The rows are grouped in 3 ways, from coarse to fine. Each group lies inside one group of the grouping before and may be the whole of it. The rows also spread widely along 12 directions, which tell nothing about the answers.
In the rows, 128 means zero.
Some rows, each with its group in each grouping after it:
[187 108 182 111  84 158 149 163 132 182 140 141 148 122 151 120 119 104
 130 113  96 129  90 115 149 116 125 106]  k804 k963 Dutug
[136 158 156 157 117 128 159 134 151 137 187 155 111 112 102 113 118 135
 195  18 128 122 198 140  92 183 111  88]  k786 k512 kimas
[143 108  81 140  35 144 144 115 161 173 193 106 171 100 101  96  69  64
 127 197 126 130  62 119 159 150 170 129]  k786 k512 deta
[129 120 163 151 138 151 148 136 121 151 162 128 124 158  69 128  91 136
 108  87 141 101 183 159 106 159  94 131]  k786 k623 mato
[151 155 168 137 101 117 167 157 150 140 163 144 149 139 131 120 126 114
 177  72 117 118 137 128 134 145 122  87]  k804 k237 Firup
[146 137 155 138 120 107 156 110 147 133 141  87 105 119 115 142 119 107
 119 130  85 170 141 134 138 135 124 121]  k786 k623 zezur
[148 121 158 154 104 178 150 128 135 165 160 126 130  98 107 138 117  94
 131 101  89 169 144 130 127 153 130 116]  k786 k410 dak
[141 136 150 104  83 127 148 112 139 182 157 117 104  74 140 136  89 103
 147  98 116 126 129 134 142 137  95  97]  k523 k399 dobu
[172 116 118 152  95  88 156  94 174 156 121 120  59  94 114 109 135 155
 140  96 129 171 147 124 128 109 137 121]  k804 k690 Rap
[126 137 166 130 113 184 133  99 136 172 166 100 123  48 131 181 124 108
 169 107  91 171 122 106 125 186 109 111]  k523 k290 segas
[142 144 159 157 118 122 160 126 137  90 153 129 113 138 119 155 151 132
 153  98  92 125 183 140 137 139 139 113]  k523 k290 Lag
[147 119 149 172  91 208 130 147 137 198 170 166 168 125 103 133 110  55
  93  92 104 136 146 149 144 148 124  78]  k523 k399 Gub
[155 139 138 141  79 101 157 130 163 118 164 119 147 113 147 121 151 100
 174 140  96 160 100 103 155 138 173 101]  k804 k207 lari
[151 143 156 132 107 117 158 117 151 151 162 129  95 106 112 124 111 142
 168  48 119 131 169 141 109 149 103 103]  k786 k512 suv
[148 122 119 172  94 114 155 113 160 141 141 127  89 107 101 117 126 126
 151 112 111 149 156 128 124 136 150 141]  k804 k690 Fel
[172 113 133 145  84 138 137 131 141 113 156 156 114 119 134 133 141 126
 147 115 106 106 149 112 151 133 166 122]  k523 k399 mamin
[162 112 185 109 126 136 172 160 119 126 135 114 126 139 123 134 124 145
 155 133 103 120 118 111 125 133 128 159]  k804 k237 kepab
[136 159 154 150  99 111 126 106 148 120 171 127 109 106 131 148 132 120
 163  72 105 125 164 131 145 162 131  92]  k786 k623 Siso
[131 147 189 139 123 103 142 149 114 122 144 146 119 152 142 141 157  96
 112 113  93 125 151 149 152 130 143  97]  k804 k690 mul
[114 155 119 183  94 114 146 112 165 137 171 115 144 138  85 128 120  87
 136 109 116 136 162 163 142 144 137 103]  k804 k207 Nep
[170 110 162 113 123 155 160 112 150 177 126  84 104  74 124 154 112 133
 132 126  94 182 110 107 121 134  98 128]  k523 k290 mav
[123 130 152 126  78 117 133  83 133 156 137 112  64  84 135 157 138 103
 126 121 101 168 135 145 169 110 135 118]  k804 k237 Vovo
[135 133 105 174  94 116 154 119 162 145 165 123 142 131  89 101 106  80
 105 143 121 170 135 143 136 144 156  88]  k786 k410 Vor
[127 130 160 112  91 126 168 110 121 151 160 104 123 106 134 143 130  87
 119 150 102 170 121 148 157 118 123  97]  k523 k290 segas
[168 118 131 150 123 146 160  97 168 126 167 110  95  75 104 134 146 168
 205  91 121 193 135  81  92 182 149 132]  k786 k512 kimas
[140 113 166 159 156 152  68 125 118 145 115 132 105 149 102 180 123 139
  61 136 117  75 140 128 140 162 130 145]  k804 k690 mul
[147 113 169 113  70  97 199 134 108 152 173 170  96 125 141  76 169 126
 147  95 159 168 138 141 141  92 146  83]  k804 k690 mul
[170 133 170 135 133 160 133 136 146 128 145 102 140  93 135 166 121 128
 166 117  70 143 115  85 124 182 137 135]  k786 k410 dak
[154 153 153 193 143 165 123 143 169 116 137 109 148 139  96 170 112  91
 132  98  32 125 171 137 120 173 140 139]  k786 k512 deta
[151 156 158 180 132 144 187 163 149  93 159 127 171 181  94 142 134 116
 156  82  82 114 191 154 122 140 126 105]  k523 k290 Lag
[140 128 112 152  84  98 149 100 158 143 164 126 105  91 121 114 137 134
 166 127 146 158 116 106 132 153 162 111]  k804 k690 mul
[149 122 147 136  96 132 156 123 146 157 145 126 107 107 112 124 122 132
 154 101 127 145 130 123 129 137 127 123]  k804 k237 kepab
[138 107 131 147  63 137 137 109 126 127 155 134  96 101 126 139 140 109
 147 156 104 134 127 117 164 129 179 154]  k804 k237 Firup
[171 105 144 136 105 110 172 121 143 135 145 117 103 132 107 106 128 135
 120 130 123 166 137 122 129 122 142 124]  k786 k623 zezur
[195 109 198  79 134 103 163 159 125 135 118 117 100 150 139 121 107 151
 113 116  94 101 124 128 127 106 105 142]  k786 k512 deta
[125 146 134 194 124 134 120 151 158 125 153 150 125 133  81 126  84  83
 122 108  70  96 195 152 105 189 150 143]  k786 k512 deta
[156 139 113 132  55  94 144  72 174 176 162 122  70  46 138 113 110 128
 170  62 135 170 137 124 143 135 122  80]  k786 k410 dak
[179 131 126 173 115 152 175 131 178 123 154  87 148 138  81 131 106 145
 177  91  92 139 154 120 110 147 123 145]  k786 k623 Siso
[111 138 190 127 103 121 146 104  93 124 156 121  82 119 136 166 163 114
 132 105 102 134 162 158 161 119 131 121]  k804 k690 Rap
[183 120 142 149 151 141 128 125 161 136 107  94 133 163 102 169 122 123
  72 139  90 134 131 135 145 114 117 119]  k523 k399 mamin
[149 134 133 130  90 101 155  95 149 118 152 111  95  99 133 144 138 134
 150 127 116 148 137 123 153 128 139 106]  k523 k290 Lag

New rows. What belongs after each?
[153 133 177 111  80  99 173 136 128 133 154 146 111 119 163 117 167 102
 156 116 111 171 113 120 163 108 153  84]  k804 k237 Firup
[122 141 129 181 121  76  97 101 165 116 107 119  66 117 109 153 130  90
  85 154  67 148 173 150 147 139 164 133]  k804 k207 lari
[149 141 146 150 172 110 104 109 176 143  95  77 101 107 105 177 114 137
 112 144  96 163 110 102 119 172 119 131]  k804 k237 kepab
[189 120 150 156 134 167 139 158 152 126 141 109 175 161 101 148 108 137
 128 118  94 103 121 108 129 155 133 134]  k786 k410 dak
[114 114 130 161 127 106 113 107 131 110 145 129  97 130  92 142 139 128
 108 177 132 131 141 121 132 167 174 147]  k804 k207 lari
[128 130 155 162 123 173 124 118 143 176 156 139 126  86 108 151 125  94
 113 107 112 171 143 123 122 177 122  87]  k523 k290 mav
[133 131 172 148 159  99 170 147 141 138 122 122  92 112 109 120 130 111
 133 141  90 186 151 121  93 164 138 139]  k804 k690 Fel
[146 141 193  98 141  85 156 144 135 129 123  77 111 126 146 146  98  91
 108 159  56 150 124 135 139 137 109 130]  k786 k623 mato
[174  99 140 133 108 130 173 104 140 130 128  69 105 156  92 142 119 138
  96 149  96 160 135 149 152  82 123 157]  k786 k623 mato
[136 133 197 139 108 131 134 100  96 130 146 149  78 135 146 170 203 124
 110  74 107 157 166 155 172  96 136  85]  k804 k690 mul
[124 143 128 160 126 111 115 114 149 127 147 131 102 120 100 153 103 111
 116 118 114  97 176 145 131 167 130 118]  k523 k399 mamin
[179 120 124 127  99 123 193 163 160 134 149  90 186 172 105 112  88  92
 118 174  96 113 103 138 147 105 130 129]  k523 k399 mamin
[143 163 189 118  99 102 199 151 128 105 175 144 139 119 172 127 177  74
 178  99  74 188 144 130 154 124 149  55]  k523 k399 dobu
[143 151 131 142  98  71 155 135 152  87 174 140 136 137 133 115 142 147
 198 122 139 104 128 108 133 166 168 107]  k804 k963 Dutug
[ 99 151 200 130  95 117 156 170 100 147 197 192 149 139 139  99 142  71
 144  87 134 114 158 152 136 162 134  62]  k804 k207 lari
[166 132 163 127 136 119 167 137 151 116 150  99 129 129 122 134 137 119
 148 134  86 172 117 111 121 149 141 116]  k786 k512 kimas
[139 135 144 147 119 157 150 102 149 179 147  71 140 118  96 162 113 116
 128 116 112 154 111 139 135 135 100 122]  k804 k690 mul
[147 152 165 131 108 137 113 117 147 172 185 139 141  97 135 137 114 128
 158  53 153 115 122 101 132 194 104  58]  k786 k623 zezur
[151 102  93 146  81 116 125  92 161 165 124 100 101 114  97 133  87 105
  60 186 125 134 114 145 161 112 137 126]  k523 k290 Lag
[122 164 189 136 107 121 140 149 118 134 181 154 149 136 148 139 145 105
 165  72 119  95 143 135 145 164 127  78]  k804 k690 mul
[137 121 169 152 105 170 112 112 132 174 137 128  87  71 128 166 129 105
 136 105  80 147 140 115 135 159 133 142]  k804 k690 Fel
[136 148 154 142 136  94 206 135 150 132 155 122 119 140 102 112 138  97
 137 103 112 193 175 162 112 125 116  80]  k523 k399 mamin
[150 137 181 121 127 118 129 149 132 135 138 122 131 127 140 149 121 120
 139 129  93 109 116 117 136 154 129 122]  k804 k963 Dutug
[171 115 150 139  95 143 165 111 150 156 133 119  94 104 118 137 128 133
 128  95 104 161 152 136 138 108 114 113]  k523 k290 Lag
[134 139 125 205 140 131 141 134 168 115 156 153 114  97  85 119 128 113
 157 104  97 179 186 110  89 209 172 118]  k786 k410 dak
[134 151 213 109 150  95 135 136 120 125 127 117  94 140 141 163 139 130
 128  87  89 112 162 146 134 136  97 112]  k804 k207 lari
[128 135 112 197 134 117 138 116 146  87 143 106 128 173  65 150 127 106
  87 157  94 137 179 163 141 140 165 135]  k786 k410 dak
[131 101 187 123  76 156 160 102  88 161 169 157  71  79 143 134 188 119
 143  99 127 191 141 126 153 116 154 112]  k804 k690 Rap
[158 145 137 128 135  26 145  97 167  70 133 107  66 108 144 128 166 155
 151 152 118 189 129  95 135 150 169  99]  k786 k623 Siso
[115 143 169 157  86 122 136 182 141 160 165 179 133  91 135  93  94  41
 148 118  69 116 162 132 120 186 155 120]  k804 k207 Nep
[129 123 170 129 129 180 161 101 116 168 161  69 146 147  79 169 121  90
  83 137 101 179 119 170 145 119  97 120]  k786 k512 deta
[178 105 130 162 108 138 182 137 157 137 149 116 120 136  81 100 106 137
 141 112 111 149 158 123 109 137 137 147]  k786 k623 zezur
[139 136 135 154 133 125 177 129 147 120 175  87 169 156  83 126 115 117
 138 149 127 157 121 122 121 166 135 115]  k786 k623 zezur
[129 156 158 134 129 125 162 139 158 173 156  86 164 104 121 137 100  88
 157 131 100 160  94 118 116 175 110 106]  k804 k690 mul
[148 116 189 125 123 144 174 169 113 152 137 141 126 141 124 128 119  66
  87 139  67 152 156 159 136 115 121 119]  k523 k399 Gub
[121 145 205 125 123 180 160 121 109 190 162 124 116  99 123 171 128  73
 122  58  84 171 172 171 135 134  71  81]  k523 k399 Gub
[139 117 110 143  89 135 144 118 152 149 179 128 146  98 108 120 107 119
 142 156 154 131 101 103 133 172 150 106]  k523 k290 mav
[126 177 165 149 129  88 120 125 149  98 137 110 122 144 138 178 138 108
 147 109  78 103 148 138 161 151 135 106]  k804 k237 Firup
[173 120 144 164  91 213 206 162 173 188 175 112 206 105 102 115 111  77
 167 106  85 196 105 111 113 148 121  97]  k523 k290 mav
[139 137 140 156 131 147 155 111 147 126 160 111 117 104 102 161 130 127
 166 107 102 154 161 122 116 170 127 126]  k523 k399 Gub
[156 143 137 136  69  96 158 125 156 104 161 118 115 113 144 125 127  88
 159 135  61 137 134 132 160 126 168 127]  k786 k512 deta
[118 133 198 135 112 218 171 140  88 161 195 131 163 133 103 169 132  83
 143  70  99 125 170 165 137 143  93 107]  k523 k399 mamin
[119 161 161 178 135  62 116 166 143 100 134 184 102 143 138 115 141  85
 113 124  86 107 182 138 128 173 178  98]  k804 k690 mul
[147 138 171 101 136 115 136 114 129 135 140 100 110 120 135 170 124 124
 121 127 109 124 127 130 147 136 105 106]  k523 k399 mamin
[155 147 184 125  88 103 143 136 136 129 145 137 111 102 183 144 171  89
 152 112  65 156 119 115 168 123 160  91]  k804 k690 mul
[ 97 148 159 135 108 152 114  39 104 136 202  95  99  94 110 197 166 141
 148  83 159 159 142 132 161 169 114  85]  k786 k623 zezur
[172 135 168 117 100 110 201 139 140 131 161 131 141 140 146 118 166 101
 144 106 108 190 125 135 153  97 132  63]  k523 k399 Gub
